There are 4 nested groupings, the coarsest first. Each group lies inside one group of the grouping before and may be the whole of it. The rows also spread widely along 12 directions, which tell nothing about the answers.
Some rows, each with its group in each grouping after it:
[ -2  -9  26  19  -7 -29 -13  -7 -11   6 -12 -17 -18   6  -2   0   7  -2
 -10  -6 -10  -2   0  -2 -15   2   7 -26 -18 -17  25  -4  -4  -5  -6   8
   5   6 -14   5   7   5  10  25]  Z876 vap Z896 Z744
[-20 -12  12  11 -12 -21  -9   9 -27  20 -18  34  17 -13  11  20  -8  12
   9 -14  19  14  12 -38 -10 -12 -14   0   2 -26  23  -8 -22 -25 -32  12
 -16  -9  -2 -13   9  15   3   0]  Z876 vap Z393 Z462
[-14  -1 -14  11 -36 -28   3 -12 -28  26 -13  29  30 -10  24 -41   0   9
  24 -21  -4  19   0  29 -26 -21 -30   5 -12 -60  57  -2 -25 -13  22  12
 -17  -2  17 -21 -11   3   1  20]  Z876 vap Z746 Z953
[-24 -12  10   9  12   8  25  13  21  11 -24  27   9  -3   7  36   6  -1
   1   2  25  -8 -21 -23   0  20 -30  -5  16   9 -37   3   8   8 -13  11
 -16  15  21 -25   9  -9  31  -5]  Z876 vap Z896 Z105
[-21  15   0  -7   8   4  -1  19   8  31  16  10  -2 -29  12  -5  -6  32
   8  -3 -34 -18  13  -7 -15  13   2   7 -13  31 -10  16  32   5  28  29
   4  13  14  -5   1   9   9 -16]  Z769 Pov Z538 Z14
[ 10   5  18  14  38   1  27 -15   4  -9 -18 -41   7 -14 -17  -8   0 -19
  -6  -5  -7  -2 -18  12  -5  10  -5  -8  11   9 -14   1   4 -14  15   1
   4   6   1  -4   7  -8  10  -3]  Z876 nutu Z939 Z615
[  5  21   4   4   3  -8  14 -17 -10   8 -16 -14  16  -3  17 -23  19 -23
  21 -14   8  17  -7   6 -22 -10 -10  -2   5 -30   7  -2   8  -8  12   9
 -10  12   7  12  10  -1  11  -5]  Z769 Binug Z761 Z294
[  4  18  -5   0 -11 -13  15  -2  -1  30 -13  -1   0 -10  16 -20 -11 -12
   1 -42  -8  11 -10  18 -13 -25 -11 -11  12  -4  19   8  24 -14  10  -6
  -2  23  12 -16   6   8  22   9]  Z876 nutu Z916 Z213
[-24   8   8 -13  15  19 -14 -19 -26 -11  16  15  27 -42   8   6   2  -5
  31  20  31  17  22 -26 -14   0 -10  -8  -3 -43  42 -11 -44 -32 -32  27
   2 -42  -4  32  16  21 -26  -8]  Z876 nutu Z916 Z104
[  1  10   9  -2  11   1   6  -5  -5   2   4 -12   2 -17   1  -5  -3 -10
   7  -4   1   1   1  -9 -17   1   2  -6   3  -1   9   1   9 -17  -2   6
  -1   1   2   8  15   3   0  -4]  Z876 vap Z393 Z322
[ -9 -13  19  25   3 -13  19 -21   3 -21  -3   8  10 -11  -1  11  -3   1
   8   0  16  -5   3   9   9 -14 -16  -8  -2 -16   4   1 -41   7  -1  30
  -7 -21  16  -4   1   0   3  30]  Z876 nutu Z44 Z835
[ -4  20   2 -12  12   2   0  -5  -2  21  -2 -12  10 -13 -11  -7   1  -1
   0  -6 -15  -4  -5  -4  -4   2   8   6   8   8 -11  -1  27 -16  13 -12
  -5   9 -10   3   0   2   6 -18]  Z769 Pov Z538 Z14
[ 20  18  17  12  19  -2  16 -50   4 -23  16 -18  17  -2 -32   5   4 -34
  -4   5   5  -9  -9   1   0 -25  24  -5  22  -8   8  -9  -1 -14  11 -21
  -6  -9 -14   6   1 -11  -7  26]  Z876 vap Z393 Z462
[  1   4  17   2  12 -15 -12  -6 -15  14 -17 -40  -7  -4 -10 -17  11 -10
  -7  -2 -18   6  -9   0 -18  19   6 -11 -12 -13  14  -6  14 -21   6  -8
   2  11 -18  12   8   1   7  -4]  Z876 vap Z393 Z462
[  1   3  24  19  22 -15  14 -43   5 -10  -9  -9  24  -3 -34  20   5 -18
 -14   0   3  -6 -12  -1  30 -22   8   2  20 -10  -6 -13 -18 -10   6 -20
 -14 -16 -17  -7  -9  -5  10  22]  Z876 nutu Z916 Z104
[ -3   6  11   0  -2  -9  -6 -16 -12  -1   1   4  17 -12  -6   7   4  -9
   8   2   8   5   6 -16   2 -16   9   4   3 -28  14 -11 -13 -23 -12  -7
 -17 -19  -9  14   1   6  -4   7]  Z876 nutu Z916 Z213
[-18  16   0 -10  10  -1   3 -26  -2  13   2  -6  26 -20 -13 -16   5   5
   9   1  -9  -2  -5  16  14  -4  -6  13   4 -12   1  -6  -6  -9  25  -1
  -9  -8  -7   6 -13   1   3  -7]  Z769 Pov Z538 Z14
[ 32  12  12   1  17  20  31 -12   8 -60  36 -16  17 -16 -15  17  -4 -34
  26  25  29 -14   7 -31  -5 -16  27  21  22   6 -33  -3  -2 -22 -15   4
 -31 -31  17  33  21 -20 -28  -5]  Z876 vap Z393 Z462
[ -1  -4   8   4  -9   2  -2  -1  15 -19  17 -11 -20  -4   0  -1   3   0
   4  12  -3 -17  -3  15 -11  10   5 -16 -16  -3   1   9  -4   8   3  17
   0  -9   8  17   5  -7   0  22]  Z876 nutu Z916 Z104
[ 13   6 -17 -14   7  33  16  15  -7  -5   7   2  12 -23  -5 -10 -18 -11
  13  -1  11   1 -14   1 -36   8  -9  -5  15   2   6   7   9 -35 -12  -7
   1  -4  10 -10  12  -7 -19 -17]  Z876 nutu Z916 Z213
[ 21   1  34  27   9 -23   5  -1   4 -10  -8 -27 -20  16  -3  13  22 -20
  -6   9 -15  -9  -2 -23 -28  11  29 -15 -12   0 -13   2  32   4   7   5
  -8  18  -1  12  16 -11  15  18]  Z876 vap Z746 Z953
[  3  16   1  -6   2   7   4 -17  -1  -1   4  -8   8 -12   0  -9   6 -21
   9  -2   6   5  -8   7 -16  -6   0 -11   6 -20  16  -1   4 -15   1  -4
  -2  -2   1  11   7  -1   0   7]  Z876 nutu Z916 Z104
[ -1 -28  15   2  10  19  -6   0  25 -39  -1 -42 -31  12 -41  11   8  -5
 -21  35   4 -29 -35  29   5  47   1 -28 -13   6 -25   2 -13   5  -8 -11
   9 -13 -18  14  -3 -26  -1  19]  Z876 nutu Z916 Z213
[-16  12  24  -7  43  -1  17 -13  14  -6  -8 -54   3 -33  -3 -12   9 -10
   8   4  -9   0  -3   9  29  17  -7   9  -1  11 -28  -2   0  -9  18  21
 -11  -9   9  34  11   5  17 -21]  Z876 nutu Z916 Z213
[-26  -3  -4  -2 -20  -5 -19   4 -17  43 -17  47  11  -4  10  14   0   8
  -1 -14  13  12  -5 -22 -28   0 -18 -19   3 -28  38  -4   2 -18 -23  -8
   0  13  -8 -27   2  12  13   8]  Z876 vap Z393 Z462
[-23 -19  20   7   2  -9   1  27   9 -10  -4 -17 -22 -16  21   4   3  20
  15  10   2 -10   8  -8  -3  32 -15  -2 -27   7 -20  10  -9   9  -6  49
 -11  -6  25  22  17   0  12  -6]  Z876 vap Z393 Z462
[ 19  23   6  -9  18  16   3 -16   1  -9  18 -13  10 -12 -21   6   4 -26
   2  11  -3  -7  -4 -18 -16  -6  29   0  15   1  -2  -5  24 -26  -2 -24
  -6  -6 -11  14   7  -5 -10  -1]  Z876 nutu Z916 Z213

New rows, each followed by its group in each grouping:
[ -8  -5   6  16   2 -16  16  -5  -1   4 -17 -15   9 -13  10 -26   6   7
  12  -6 -13   0  -8  28  -9   8 -21   4 -14 -17   4   5 -15   1  29  23
  -7   1  20  -5  -5  -6  12   7]  Z876 nutu Z939 Z615
[  8  10   2  21  19  15  39 -45  15 -21   9  17  31  -3 -18   8   8 -27
   6  12  15 -12 -22  15 -18 -10  -8 -11  25 -12   6   1  -7   6  26  -2
  -1   0  13 -26  -3 -21   1  31]  Z876 vap Z746 Z953
[-20   5   1   4   1  -3   6 -18   5   9  -1   0   5 -12   5 -17   3   8
   7 -10  -3  -5  -9  30  -2  -4 -22 -12  -3  -8  13   7 -13  10  20  21
   7   3   5  -6  -4   3  11  13]  Z769 Binug Z761 Z294
[-20  18  12   0  39   7  13 -23  -8  13   1  13  39 -41  -2   9   4  -1
  15   6   0   5  10 -23   0  -3  -6  11  12  -8  10  -7 -10 -21   9  15
  -5 -16   5  -2   5  13   1 -12]  Z876 nutu Z916 Z213
[ 28   4  19  23   1 -16 -11 -13 -24  -4   4   7  19   7 -25  17  12 -11
  -4  17 -16  -7   8 -39 -35 -10  43   6  -2 -23  13 -12  10 -27   0 -25
 -12 -10 -23  -4  -3 -10 -17  17]  Z876 nutu Z939 Z615
[  4  15   1   6  -2  -1  18 -26   1 -23  23   9  34 -14   4 -11  13  -5
  35  15   6  -8   9   2  -2 -24   5  28   3 -24  -6  -3 -17   1  23  19
 -28 -25  18  18  -5 -11 -14   6]  Z769 Binug Z761 Z294
[  1  17   4  -4  16  -7  22  -2  -3  11  -5 -20  18 -25   5 -21  -5  -9
  13 -13 -13   4  -3   2  -1  -7  -5  18  10   4  -8   1  18 -22  20   3
 -21   6  16   2   8   1   8 -19]  Z876 vap Z746 Z953
[  7  14  17   6  21  -2   5 -17  -1  -3  -2 -11  14  -9 -11  13  15 -20
   2  10  -2   0  -2 -21  -8   0  16   1   7  -9  -7  -7  11 -15   2  -8
 -11  -4  -6  11   7  -3   4   1]  Z876 nutu Z916 Z104
[-12  -7   8  -6 -23 -29 -21  28 -19  30 -19  -3  -1  -2   9  -3   1  14
   3 -12 -12   5   5 -23   1   1   3  15 -14 -16   1  -8  12 -27 -17  -8
 -32   3  -7   8   2   8  11 -15]  Z876 vap Z896 Z744
[  4   8  19  15  23   0  15  -6 -10   1   1   9   6 -25   3  17 -16  -6
   3 -15   7   2  13 -25 -20 -17   2 -19  11   9  14   5   0 -18 -14  21
  11  -3   6 -10  20  16  -2   7]  Z876 nutu Z44 Z835
[ -2   0  12   6   6  -9  17   2  23   4  -5 -28 -28  -9  -4  -6 -18  -1
 -17 -29 -12 -13 -16  30  12  -6  -8 -23   5  31  -9  15  13   4   9   7
   8  15   8  -9   7   2  24  17]  Z876 nutu Z916 Z213
[  1   6  18  11  -3 -24  18 -10   8  -1   3 -21 -18 -13  10 -11 -20  -6
  -1 -36  -1  -2   2  17   6 -28  -4 -17   5  14  10  10   1  -1   3  21
   1   8  14   2  14  10  15  21]  Z876 vap Z393 Z462
[ -8 -12  22  36  28 -27  37 -20  -5 -10 -27 -33  13 -19  -8 -26  -4  13
   5 -13 -13  -2  -7  39  10   4 -30   2  -8   0  -4   5 -37   9  42  45
   5  -5  15 -15  -4  -5   9   7]  Z769 Pov Z538 Z14
[-11  19   7   0  20  -9  21 -22  -8  18 -10  -8  29 -29   5 -17  -3 -10
  13 -18  -2  10  -2   4   5 -16 -15   9  14 -11  13  -6  -3 -21  15   7
 -13   1  10  -3   4   9  10  -9]  Z876 vap Z896 Z744
[  1  -2  22   5  10  22   6   0  23 -29  17  31  -1   7 -10  74  10 -23
   3  29  47 -17  -1 -69  -6   3  20 -11  23  12 -39  -2  13  -1 -49  -4
 -19  -8   1  12  23 -11   4   9]  Z876 vap Z393 Z462
[ -9 -19  34  20  -6 -25  -6 -19 -18 -36   7  -7  -6 -13  -1  10 -12  -2
  10   1  28   4  20  -8  11 -21  -1 -20 -10 -29  34  -7 -59 -11 -33  34
  -4 -39  -5  27  15  14 -16  29]  Z876 vap Z746 Z953
[  2   0  42  38  20 -42  12 -26   2   3 -20 -12  10   0 -12  24  10  -6
 -13 -12 -12  -6   6 -21  21 -23  16   3   5   0 -13  -7  -4   1  11   4
 -15  -1  -6  -5  -1   4  25  24]  Z876 nutu Z939 Z615
[ 11  12  -4  -5 -19  17 -11  -6   4  -9  35  25  -4   3  -2  14   8 -13
   9  21   6 -16   2 -22 -45  -1  26 -15  -1 -12  17   4  21  -6  -9  -8
  -1  -1   0   7   8 -11 -14  22]  Z876 vap Z393 Z462
[-21   8  10  -4  11  -9   8   8  12  39 -19  -4 -16 -15   8   8 -18   1
 -17 -41  -2   1 -13  -2   7  -4 -18 -23  17  31  -3   9  30  -7  -8   1
   7  33   2 -21  14  16  35  -3]  Z876 vap Z393 Z462
[ 15 -10   5  16   4   5  25 -11   3 -29   7  -8   2  -4 -22   0 -18 -11
  -1  -1  13 -14 -17  15 -12  -7  -5 -10  13   5   1   5 -16 -11  -2   1
  -1  -9   5 -15   5 -17 -12  19]  Z876 vap Z393 Z462
[ -1  10  14  -4   8 -17  14 -17   5 -11   9 -41  12 -21  -7 -28   0  -4
  14   1 -18  -9   2  17  28 -11   7  30  -4  -4 -16  -7  -5 -12  27   5
 -32 -17   9  28  -3  -5   0  -7]  Z876 vap Z896 Z105
[-18   9   7   5   4 -27  21 -10  -1  27 -37  -3  27 -15  19 -11  10  -7
  13 -27   4  20  -9   6  21 -14 -28  18   9 -25  -7  -6  -4 -11  13   6
 -31   7  19  -4  -1   6  34  -7]  Z876 nutu Z916 Z213
[ -5  -9   7  10 -12 -13   8  -6   6  -7  -4  -5  -1   1  -3  -7  -1  -1
   2  -2   1  -8 -12  19   2  -2 -10  -5  -4 -13   2   2 -10   1   8   5
 -14  -2   8  -3  -2  -9   8  19]  Z876 vap Z746 Z953
[ -6  -1  10   9  10  -6  15  -8  19  14 -23 -17 -10   7 -12   4   3 -12
 -20 -15  -3  -8 -32  16   1  11 -13 -19  11  13 -16   4  22   5  11 -14
   0  28  -2 -20   2 -11  32  12]  Z876 vap Z393 Z462
[-19  -7  28  16  19 -14  10  -1  11   6 -25  -2  -5  -8   5  29   7  -3
  -6  -8  12   1  -5 -18  13   6 -13 -15   3   3 -16   1  -4   4 -13  18
  -5   5   6  -1  12   7  30   8]  Z876 nutu Z916 Z213
[ -5  -2   1   0  -4   2   3  -4  10  15  -6  11  -2   0 -17  15 -13  -1
 -18 -15   0 -11 -18   7   3  -8  -5 -16  13  10  -3   4  10  -8  -7 -21
  -1   8  -7 -25  -5  -1  13  16]  Z876 nutu Z44 Z835
